There are 10 hidden switches. A switch that is on adds its own fixed numbers to the row, and there is some noise. The rows also spread widely along 14 directions, which tell nothing about the answers.
(in the rows, 128 means zero)
Some rows, each with its switches (1 for on, 0 for off) after it:
[111 126 155 137 137 158 150 135 124 120 118  89 120 145 140 125 114 136
 110 161 138 119 114  92  94 121 118 119 114 122 117 136 114 116 123 123
 142 120 134 128 104]
0 1 1 1 0 0 0 0 1 0
[ 86 140 119 151  97 146 134  99 139 121 147 129 109  95 148 145  64 127
 151 110  85 138 137  92 141 132 136 133  46 171  88 176 152  98  80 155
  83 166 123 127 169]
1 0 1 1 1 1 0 1 0 0
[112 140 146 143 116  79 127 148 131 131  88  94 162 111 126 110 114 141
 138 146 104 113 147 131 114 173 142 145 113 109 135 130 132 131 108 156
 115 124 154 132 126]
0 0 1 0 0 0 0 0 1 0
[139 160 160 123 108 113 102 131 103 122 122 118 149 132 111 137 112 103
 129 194 146 108 145 115 112 170 129 154  97 137 114 168 113 131 113 135
 111 137 129 116 127]
1 0 1 1 1 0 0 0 0 0
[ 94 148 115 155 125 116 142 147 160 127 109 115 142 144 128 137  65 158
 104 156 124 108 111 103  95 164 151 108  92 135 104 135 127 109  94 117
  99 141 144 139 128]
1 0 1 1 0 1 1 1 1 0
[118 108 143 119 105  82 123 153 124 131 102 123 167 144 118 138 123 131
 141 165 126 112 113 124  94 208 138 117 123 130 147 111 127 130 104 116
 103 133 165 121  98]
1 0 1 0 1 0 0 1 1 1
[159 135 135 109 127 106 120 136 106 159 102 137 150 140 126 124 166  87
 146 162 106 121 134 131 100 134  84 142 173 148 141 143 141 168 172 106
 151 138 153 141 151]
1 0 0 1 0 1 1 0 1 1
[ 96 122 102 116  95 114 125 148 133 157 118 137 126 122 140 129 138 108
 144 142  72 144 108 125 123 146 141 148 131 128 140 126 136 126 109 152
 112 158 144 150 170]
0 1 0 0 1 0 0 1 1 0
[109 128 114 102  82 120 155 136 123 115 113 132 144 121 126 144 123  95
 173 163 122 118 114 118 125 176 133 125 111 151 158 114 120 117 112 134
  98 138 148 111 107]
1 0 1 0 1 1 0 1 1 0
[ 92 140 120 118 127  65 126 168 171 146  89 127 173 161 142 146 120 178
 134 148 114 111 102 132 106 201 166  76 139 130 144  68 134 144  88 107
  92 122 159 138 108]
1 0 0 0 0 1 0 1 1 0
[131 164 150 122 103 102 112 121 140 123 133 111 147 110 137 109 116  80
 152 158 120 109 147 118 148 129 157 186 135 121 122 189  98 151  93 166
 123 147 132 139 138]
1 0 1 1 1 0 0 1 1 1
[113 161 129 128  92  95 121 124 138 116 110 127 158 115 123 131  96 113
 153 162 103 100 134 132 137 189 147 146  91 141 140 136 130 108 101 153
  84 148 126 125 126]
0 1 0 0 0 0 1 1 1 1
[100 132 179 105 157 132 130 155 102 144 126 122 119 146 138 151 156 132
 123 148 114 162 138  83 109 113 125 149 113 141 123 147 160 170 124 147
 141  98 106 147 143]
0 1 0 1 0 0 0 0 0 0
[101 149 139 153 143 127 128 129 137 141 120 125 134 132 127 148  72 147
 118 149 104 129 133  87  87 152 124 117  81 156 104 152 170 129 114 132
 104 131 129 139 169]
1 1 0 1 0 1 1 0 1 1
[168 105 138 149 107 161 118  87 119 114 145 142 106 160 136 137 118 113
  97 126 147  83 108 127 130 102  80 124 126 171  98 187  93  92 159  64
 153 189 133 125  95]
1 0 1 1 0 0 0 0 1 1
[125 198  92  68  95  62 132 171 183 151 127 165 196 152 113 153  98 103
 158 185 162 121 114 134 110 184 203 129 168 188 180  95  72 168 108 110
 102 147 117 115 167]
1 0 0 0 1 0 1 1 1 0
[111  83 159 120 103 161 145 126  97 114 115 118 115 132 134 122 145 106
 159 158 106 135 100 102  97 153 101 135 104 128 158 107 143 101 133 137
 131 124 147 127  97]
1 1 1 1 1 0 1 0 0 0
[ 67 201  67 108 119 120 169 159 169 130 121 106 141 111 152 157 123 108
 155 159 118 127 119  96 130 141 164  95 128 111 124 118 105 151  74 150
  87 110 139 130 134]
1 0 0 1 1 0 0 1 1 1
[ 93 127  96 128  76 102 101 147 151 141 148 177 105 134 141 143 138  96
 101 141  76 124 107 133 153 133 189 205 105 116 124 179 100 107  74 159
  90 185 114 172 158]
0 1 1 1 1 0 1 0 0 1
[140 181 163 148 153 146 105 117 141 125 120 101 149 115 114 105  98 130
 177 177 138 109 131  96 113 140 124 110 116 107 124 121 146 143 114 153
 130  98 137 134 142]
0 0 1 0 0 1 0 1 0 0
[101 124 125 120 100  68 144 169 153 133  98 107 161 131 133 115 124 134
 137 138 112 125 120 126 111 167 181 162 144 113 152 119  97 138  86 147
 127 132 154 129 114]
1 0 0 1 0 0 0 1 0 0
[102 119 107  85  88  88 130 167 166 148 123 148 156 162 143 139 132 123
 147 154 122 136  81 130 103 179 190 138 157 142 180  72  88 126  89 120
 111 155 137 122 137]
1 1 0 1 0 0 0 0 1 0
[135 173 146  88 107 107 109 131 120 113 136 148 154 143 115 183 113  85
 154 196 166 100 143 106 128 179 146 133  94 172 132 149 119 145  95 126
  85 134 112 101 116]
1 1 1 0 0 1 0 0 1 0
[107 183 111 143 111 126 138 120 150 147 118  91 135 110 157 105  76 118
 122 148  90 117 144 117 119 108 131 140 124 154  88 175 115 135 119 143
 132 163 127 134 189]
1 1 0 1 0 1 0 1 0 0
[106 167 141 109  98 119 154 121 130 124 115 107 136 134 165 122 109 120
 112 146 103 109 146 140 154 115 127 143 120 180 115 164 102 128 141 125
 127 162 103 130 131]
0 1 0 0 0 0 1 1 1 0
[114 170 112 111  91 156 158 116 139 114 125  94 151 108 133 117  64  85
 186 190 136 118 113  96  99 160 137 122 108 155 142 114 102 105 107 145
 108 140 135  90 150]
1 1 1 1 0 1 0 1 1 0
[ 91 147 122 141 124 142 117 143 137 122 114 126 103 120 132 127 153  92
 137 170  89 108 116 102 143 124 140 163 118  70 126 157 148 131  93 181
 110 114 144 179 121]
1 1 0 0 1 1 1 1 1 0
[108 154 187 131 116  81 144 151 124 132 109  82 188 112 112 100  35 144
 139 165 136 147 166 100  78 181 176 172  82 172 131 150 117 147 103 164
 126 125 119 105 177]
0 0 1 0 1 0 1 1 0 0
[ 68 145 103  98 115 133 181 162 144 126 115 136 129 126 127 152 135 111
 149 157 115 143 106 102 116 145 154 123 120 142 178  94 130 132 124 145
 109 104 124 135 128]
1 1 1 0 1 0 0 0 1 0

New rows, each followed by its switches (1 for on, 0 for off):
[ 97 154  98 127 139 149 130 153 122 131 137 134 124 128  96 180 108  96
 139 195 144 127 111  59  81 166 129 106  89 112 112 141 150 138  87 136
  91 106 143 129 147]
1 1 1 0 1 0 0 1 1 1
[112 172 115 157 181 148 114 163 146 150 120 158 115 147  87 150 122 132
 103 181 131 125 110  77  88 118 124 119 125 102 116 146 171 162 134 132
 134  90 129 186 169]
1 0 0 0 1 1 1 1 0 0
[ 88 159 132  98 134 135 136 152 145 144 145 135 122 155 163 156 138 120
 117 167 122 140 110  95 118 114 157 121 130 142 117 141 116 158  98 130
 112 130 109 152 144]
0 1 1 1 1 1 0 0 1 1
[111 145 145 126 141 180 140 130 129 129 135 129 112 149 139 123 136 133
 128 163 125 136  94 102 113 107 114 108 120 132 132 113 126 120 146 119
 142 115 115 150 131]
0 0 1 1 1 0 1 0 0 0
[ 87 117 145 102  89 151 167 112 119  94 151 124 104 112 150 154 101  84
 164 124 114 145 136  82 151 119 147 181  63 175 129 177 124 110  85 166
 102 145 108 112 120]
1 1 1 1 0 0 1 1 1 0
[130 139 135 126 122 165 146 121 147 136 130 104 137 138 140  96 107 118
 153 152 135 126  91 107 101 112 122 116 162 138 151 111  97 123 144 116
 164 137 139 129 139]
1 0 0 1 1 0 0 1 1 0
[104 143  91 140 113 139 147 140 150 121 113 122 136 113 112 132 110 126
 168 152 123 121  98 105 106 165 143 108 106 109 155  85 124 102 109 140
 110 115 149 119 131]
1 0 1 0 0 0 0 0 0 0
[109 135 143  90 105 142 155 115 129 133 142 126 138 110 151 134 109  95
 204 122 109 163 125  96 130 128 131 137 113 186 156 120 134 143 118 149
 126 134 123 112 167]
1 0 0 0 1 0 1 1 1 0
[105 166 117 132 144 161 167 138 130 122 122 116 138  99  94 131  91 106
 185 163 130 149 117  69  96 144 125 129  96 125 161 109 156 127 129 167
 123  87 124 123 164]
0 0 0 0 0 0 1 1 1 1
[ 86 127 156 134 135  98 153 145 152 120 101 125 136 148 151 141 135 184
 110 107 113 120 131 123 126 145 144 102 112 144 138 114 136 133 115 119
 114 108 129 149  74]
0 0 0 1 1 0 1 0 0 0
[125  97 116 165  95  81 143 127 162 114 107 150 131 118 114 137 103 142
 118  83 117 102 142 129 121 146 147 154 122 158 147 161 119 112 116 119
 120 156 155 132  93]
1 0 0 1 1 1 0 0 0 0
[149 122 106 109  98 139 145 112  99 128  95 114 135  88 129 122 176  62
 223 149  90 118 135 119 117 152  58 110 147 128 152 111 160 136 151 138
 125 120 185 109 116]
1 0 1 1 0 1 0 1 0 0
[101 108 159 167 130 151 123 109 136 112 140 134  97  99 113 135  85 114
 149 111 102 136 136  70 126 114 139 180  72 134 127 185 175 116  94 183
 121 126 130 152 145]
1 1 0 0 1 1 0 1 1 0
[114 125 116  91  73 133 132 134  96 142 128 124 140 139 146 142 116  98
 152 177 107 140  99 126 110 183 119 129  92 162 126 115 111  97 116 115
  99 176 134  97 157]
1 0 1 1 0 0 0 0 1 0
[124 165 136 143 125 124 103 114 159 131 131 144 123 120 138 119 114 116
 136 131 101 111 135 120 156 107 144 156 125 134 118 174 135 138 110 155
 116 147 121 170 150]
0 0 0 1 1 1 1 1 1 0
[123 142 108 130 106 169 133 115  89 122 129 138  96 125 127 168 146  89
 130 166 124 112 125 105 130 131  76 110  84 141  94 164 136 110 135 115
 111 146 135 120 120]
1 0 0 0 1 1 0 0 0 0
[131 152 112 121 109  97 128 148 143 134 120 146 148 136 117 141 121 104
 138 161 131 112 125 120 114 153 150 150 131 140 138 140 107 143 115 124
 122 142 131 128 142]
1 0 0 0 0 1 1 0 0 1
[149 158  83 134  89 151 109 110 125 159 117 123 136  98 120  99 116  73
 177 172  85 120 111 132 101 145  94 139 145 130 143 118 125 104 152 138
 134 166 153 120 204]
1 1 0 1 0 0 0 0 0 0
[102 126 108  83 102 154 134 136 124 139 150 164 112 128 142 165 164  91
 184 136 110 162  93 100 139 139 139 129 115 142 161 101 132 123 103 143
 100 137 119 128 146]
0 0 0 1 1 0 0 0 1 0
[117 129 138 123 138 127 132 151 154 140 135 152 143 148 111 145  91 142
 150 148 144 149  98  84  81 154 162 125 110 153 156  98 137 131 107 126
 118 120 123 130 157]
0 0 1 1 0 1 1 0 1 0
[ 76 188 132 122 153 152 153 133 166 132 132 106 132 113 153 129  99 120
 171 160 103 141 120  74 113 116 150 108 121 126 134 122 155 160  95 171
 109  91 123 155 162]
1 1 0 1 1 1 1 1 1 1
[101 126 132 118 101 132 155 147 106 143 111 123 129 133 124 126 118 111
 116 164 105 143 121 115  93 143 121 159 117 160 144 142 123 121 152 129
 136 146 123 127 157]
1 1 0 1 1 0 0 0 0 0
[ 88 122 142 132 152 132 153 153 146 148 143 113 115 143 144 145 104 131
  99 127 127 153 127  67  91  87 147 140 130 150 102 176 130 170 105 129
 154 124 131 154 160]
1 1 1 0 1 0 0 1 1 1
[102 206 108 138 127 134 133 119 174 138 134 131 121 114 166 110 121 122
 128 130  83 112 133 131 168  75 150 140 134 133 109 161 114 141 125 152
 122 144 102 172 172]
0 0 1 1 0 1 1 0 0 1
[138 172 153 127 168 153 130 113 165 102 147 160 131 148 106 170 104 127
 157 141 182 108 122  75 131 112 134 102 124 167 147 137 141 152 123 113
 126  95 106 135 100]
1 0 0 1 0 1 0 1 1 0
[ 88 157 156 109 111 145 191 148 126  89  98  89 149 141 131 110 112 127
 126 193 150 106 108 115 120 151 143 126 112 134 161 107  85 115 137 132
 133 101 116 119  69]
1 0 1 0 1 0 1 1 0 0
[111 159 117 154 121 123 111 118 149 155 126 113 127 128 163 118 103 148
 102 127  82 115 124 127 132 119 120 112 125 133  77 170 127 122 114 121
 118 171 136 158 165]
0 0 0 1 1 0 0 1 1 1
[133 149 154 110 122 124 124 151  77 145 104 138 145 158 101 141 147 103
  97 216 122 117 131 127  91 166  88 141 118 151 130 148 135 139 180 109
 131 130 114 136 141]
0 1 0 0 1 0 1 0 0 1
[ 73 166  55  75  93 142 174 171 130 143 131 151 117 126 132 182 140  66
 153 181 116 155  98  94 116 143 156 137 114 148 152 111 113 134 104 147
  95 135 116 116 175]
1 1 0 0 0 1 0 0 1 0
[104 131 141 115 110 124 184 140 142 105  97  92 143 157 146 128 105 134
 110 160 148 100 116 115 105 141 130 113 141 163 142 126  90 122 135 100
 138 131 132 111  67]
1 1 0 1 0 1 0 1 1 0
[155 100 165 153 121  82 110 129 141 142  99 106 138 156 146 102 128 133
  76 121 115  85 148 141 103 107 117 162 177 143 103 194 105 153 140  98
 168 167 164 153 106]
1 1 1 1 0 1 0 0 1 0
[136 147 107 169 133 139 130 100 178 132 108 107 128 107 149 102 107 138
 166 103 101  99 122 122 119 109 104  89 152 121 128 117 138 122 129 125
 136 135 172 143 134]
1 0 0 1 0 1 1 0 1 0
[111 130 100 135 124 129 120 136 155 135 132 137 115 133 136 164 140 119
 133 135 124 109 114 103 115 133 135  98 129 118 117 133 126 134  89 119
 108 133 160 141 117]
1 1 1 0 1 0 0 0 1 0
[142 115 168 118 138 142 117 116  94 144 134 116 141 130 123 144 117 110
 176 158 127 147 131  81  72 156  86 114 109 159 128 126 163 142 131 121
 134 120 143 101 154]
1 1 0 1 0 0 0 0 0 1
[121 161 117 101 101 122 145 138 111 143 107 125 150 134 136 129 127 108
 139 177 107 122 125 132 117 154 107 120 127 165 125 129 122 132 150 114
 118 152 126 120 149]
0 0 1 1 0 1 0 1 0 0
[105 126 106 151 145 128 143 154 153 140 110 117  93 152 165 144 175 145
  75 114 114 103 124 112 131  71 114  97 162  98  74 170 112 158 112 104
 151 127 161 177  85]
0 0 0 0 1 1 1 1 0 0
[132 128 133 127 105 111 151 142 117 134 105 108 141 134 126 127 108 101
 108 169 133 111 148 114  77 140 113 144 135 165 116 169 107 144 143 110
 141 147 148 118 127]
1 1 1 1 1 1 1 0 0 0
[103 159  94 141  82 135 156 144 121 115 106 138 121 150 116 130 102 111
  63 199 112  88 105 141 120 153 129 158  93 138 120 162  91  72 150 117
 108 173 101 139 122]
0 1 0 1 0 1 1 0 0 1
[141 123 107 118 113 138 152 130  99 132  95 117 128 132 127 139 164  97
 136 155 120 104 123 127 106 139  63 101 147 141 130 132 126 126 172  90
 140 139 165 119 103]
1 0 1 1 0 0 0 0 1 0
[130 166 123 123 116  91 104 134 138 105 124 174 150 146  90 190 107 126
 123 162 159  82 137 121 146 190 146 117  78 160 125 153 131 118  99 110
  68 139 117 123  90]
0 0 1 0 0 0 0 1 1 0
[ 99 126 140 154 136 137 175 119 132 130 122 114 112  89 133 113 112 128
 139  80  86 155 155  94 128  76 112 160 118 158 129 178 152 147 153 156
 160 123 123 149 159]
0 0 0 0 1 0 0 1 0 1
[122 145 138 106 123  98 155 151 139 132  98  94 161 139 139 128 137 118
 139 162 141 110 140 114  92 144 129 111 173 142 142 124 101 169 126 113
 142 113 154 118  96]
1 1 0 1 1 0 0 1 0 0
[ 75 128 116 120 109 110 180 154 179 131 124 114 129 146 170 126  90 146
 104 112 110 134 116 106 117 106 181 141 132 167 127 143  93 133  94 128
 127 152 124 142 132]
0 1 1 1 0 1 1 1 1 0
[136 152 145 113 149  94  95 144 147 129 122 152 136 157 130 174 167 126
 137 144 147 103 133 109 133 140 140 116 144 124 127 141 140 172  96 116
 112 109 140 150  90]
1 0 0 1 0 1 0 0 1 0
[131 125 128 114 140 183 148 138 120 152 138 117 120 155 129 132 120 110
 131 173 146 146  89  81  67 105  97 102 149 150 132 113 115 132 155  97
 165 130 133 121 161]
0 1 1 1 0 0 0 0 1 0
[ 81 167 116 145 117 148 162 150 112 139  99  71 131 123 144 107 109 135
 101 190 101 126 115 113  96 143 114 117 104 100  99 134 111 113 132 139
 132 128 135 133 151]
1 0 0 0 1 0 0 0 0 1
[ 98 147 128 105  84  93 144 124 151 132 102 113 154 123 175 121 133 136
 152 130  87 111 131 157 146 163 142 109 135 158 152 103 111 119 117 130
  96 154 136 124 105]
0 1 0 1 1 0 0 0 1 0
[ 86 124 129 107 106 141 153 152 103 149 124 132 108 151 148 148 133 107
  93 162  96 150 115 101 107 116 120 155 113 167 107 171 130 138 134 123
 134 156 114 142 160]
1 1 0 1 1 1 0 1 0 0
[106 124  92 138 118 130 156 142 152 125 112 135 105 133 144 131 161 113
 127 122 100 108 103 122 136 105 126 134 149 104 139 134 117 127 125 127
 136 133 151 160 105]
1 0 0 0 0 1 1 0 1 1
[ 85 112 116  95  66  91 156 159 116 137 108  85 129 144 194 132 158 108
 104 152  97 124 119 136 126 148 150 147 133 117  97 160  67 131  77 128
 112 175 156 121  99]
1 0 0 1 1 1 0 0 1 1
[ 98 142 134 180 168 160 133 130 140 131 109 126 102 158 131 128 122 171
  60 148  95  94 107 109 106 105  90  98 109 115  94 150 161 112 158 104
 137 117 128 186 117]
1 1 1 1 0 0 1 0 0 1
[ 79  99  99  94  64 150 204 160  99 129 101 106 122 136 144 114 143  86
 124 178  95 140  87 123  98 148 117 148 127 148 156 109  89  98 151 124
 140 153 141 114 122]
1 1 1 0 1 0 1 1 0 0
[111 130  98 177 124 133 164 140 155  97  89 118 128 112  93 132 101 135
 134 149 142  91 118 100  87 164 128 108 107  94 151 116 129  97 116 133
 111  99 168 130  71]
1 0 0 1 1 1 1 0 0 0
[108 177 106 123 126  72 110 161 151 159 107 118 157 124 133 141 121 118
 128 154 109 123 150 115 114 154 158 135 144 118 107 160 126 175  84 147
 105 132 154 147 164]
1 0 0 1 1 0 0 1 1 0
[103 101 169 121 102 116 133 125 151 121 135 114 121 147 177 115 119 141
 129 106 108 126 116 124 140 111 167 162 119 154 131 140  95 122  89 135
 140 156 124 138 111]
1 1 1 0 0 0 1 0 0 0
[ 76 183 137  85 106 132 159 126 167 130 147 109 152 149 189 150  68 148
 145 151 135 142 114 110 120 145 173  84 102 206 127  99  90 128  87 115
  94 148  95 104 147]
1 1 0 1 1 0 1 0 1 0
[ 85 146 174 163 128 145 157 118 132 108  87  82 118  96 149  69 127 140
 140 133  69 115 139 127 148 104 118 157 107  99 140 141 152 122 145 185
 143 100 133 173 112]
1 0 1 0 1 1 1 0 0 0
[101 180 150 143 117 144 149 122 132 137 121  74 142 124 154  86  60 125
 104 180 105 120 131 114 111 114 127 146 113 150  89 180 104 128 136 140
 139 158 117 141 178]
1 0 1 1 1 1 0 1 1 1
[ 72 134 103 110  98 133 174 156 152 102 126 157 130 136 116 162 105 122
 155 159 132 130  91  93 115 176 173 123  85 149 172  95 121 103  91 139
  82 117 120 125 100]
1 0 1 1 1 1 1 1 0 0
[128 166 151 120 104 159  83 103 105 137 151 170 136 150 108 148  69 118
 139 185 116 127 100 118 139 171 120 144  54 190 121 145 149  86 138 122
  96 176  82 127 196]
1 0 0 0 0 0 0 1 1 0
[111 108 160 148 137 135 143 125 154 132 117 131 135 144 121 110  90 153
 119 121 113 127 110 106  95 125 126 128 135 167 156 130 145 124 150 116
 148 131 135 153 132]
1 1 1 1 1 0 0 1 1 0
[ 60 119  98 112 126 169 158 174 110 153 135 139 107 131 115 157 118 118
 144 167  94 190  74  61  84 150 145 141  73 119 135 104 163 112  99 158
 108 116 126 141 194]
1 0 1 1 0 0 0 1 0 0
[ 88 132 155 125 102 152 180 128 100 115 115  71 132  90 138 104  94 109
 164 152 108 157 139  89 101 140 126 157  80 140 138 138 124 114 123 171
 132 117 131 102 144]
1 0 1 1 1 0 0 0 0 0
[120 140 128 155 120 162 126 118 132 111 118 115 112 102 115 109 134 100
 157 149 112 109 114 105 144 120 121 151 119  80 141 144 131 106 117 169
 131 120 142 152 114]
0 0 0 0 1 0 0 1 1 0
[ 94  86 100 143 129 110 188 152 163 134 115 136 118 107 125 134 135 133
 154  68 104 155 122  92  95 109 141 136 147 141 173 116 137 149 127 134
 152 109 160 143 127]
1 0 0 0 1 0 1 0 0 1
[ 98 126 102 106 119  82 183 177 145 132  94 134 144 151 123 175 128 124
 102 146 149 118 141 104  82 150 143 114 142 170 145 136 112 165 125  99
 122 118 149 122  95]
1 1 0 0 1 1 1 0 1 0
[113 160 137 102 112 106 136 148 127 139  98  96 169 151 150 123 118 138
 143 187 124 117 111 129 100 180 131  96 134 141 125  96 112 137 115 113
 116 133 143 112 121]
1 0 0 1 0 1 0 1 0 0
[126 138 149 125 130  90 123 144 168 121 110 132 142 166 155 115 170 145
 103 136 122  82 117 146 151 113 153 131 181 111 132 142  92 156 119 107
 143 132 136 170  64]
0 0 1 1 0 1 0 1 0 1
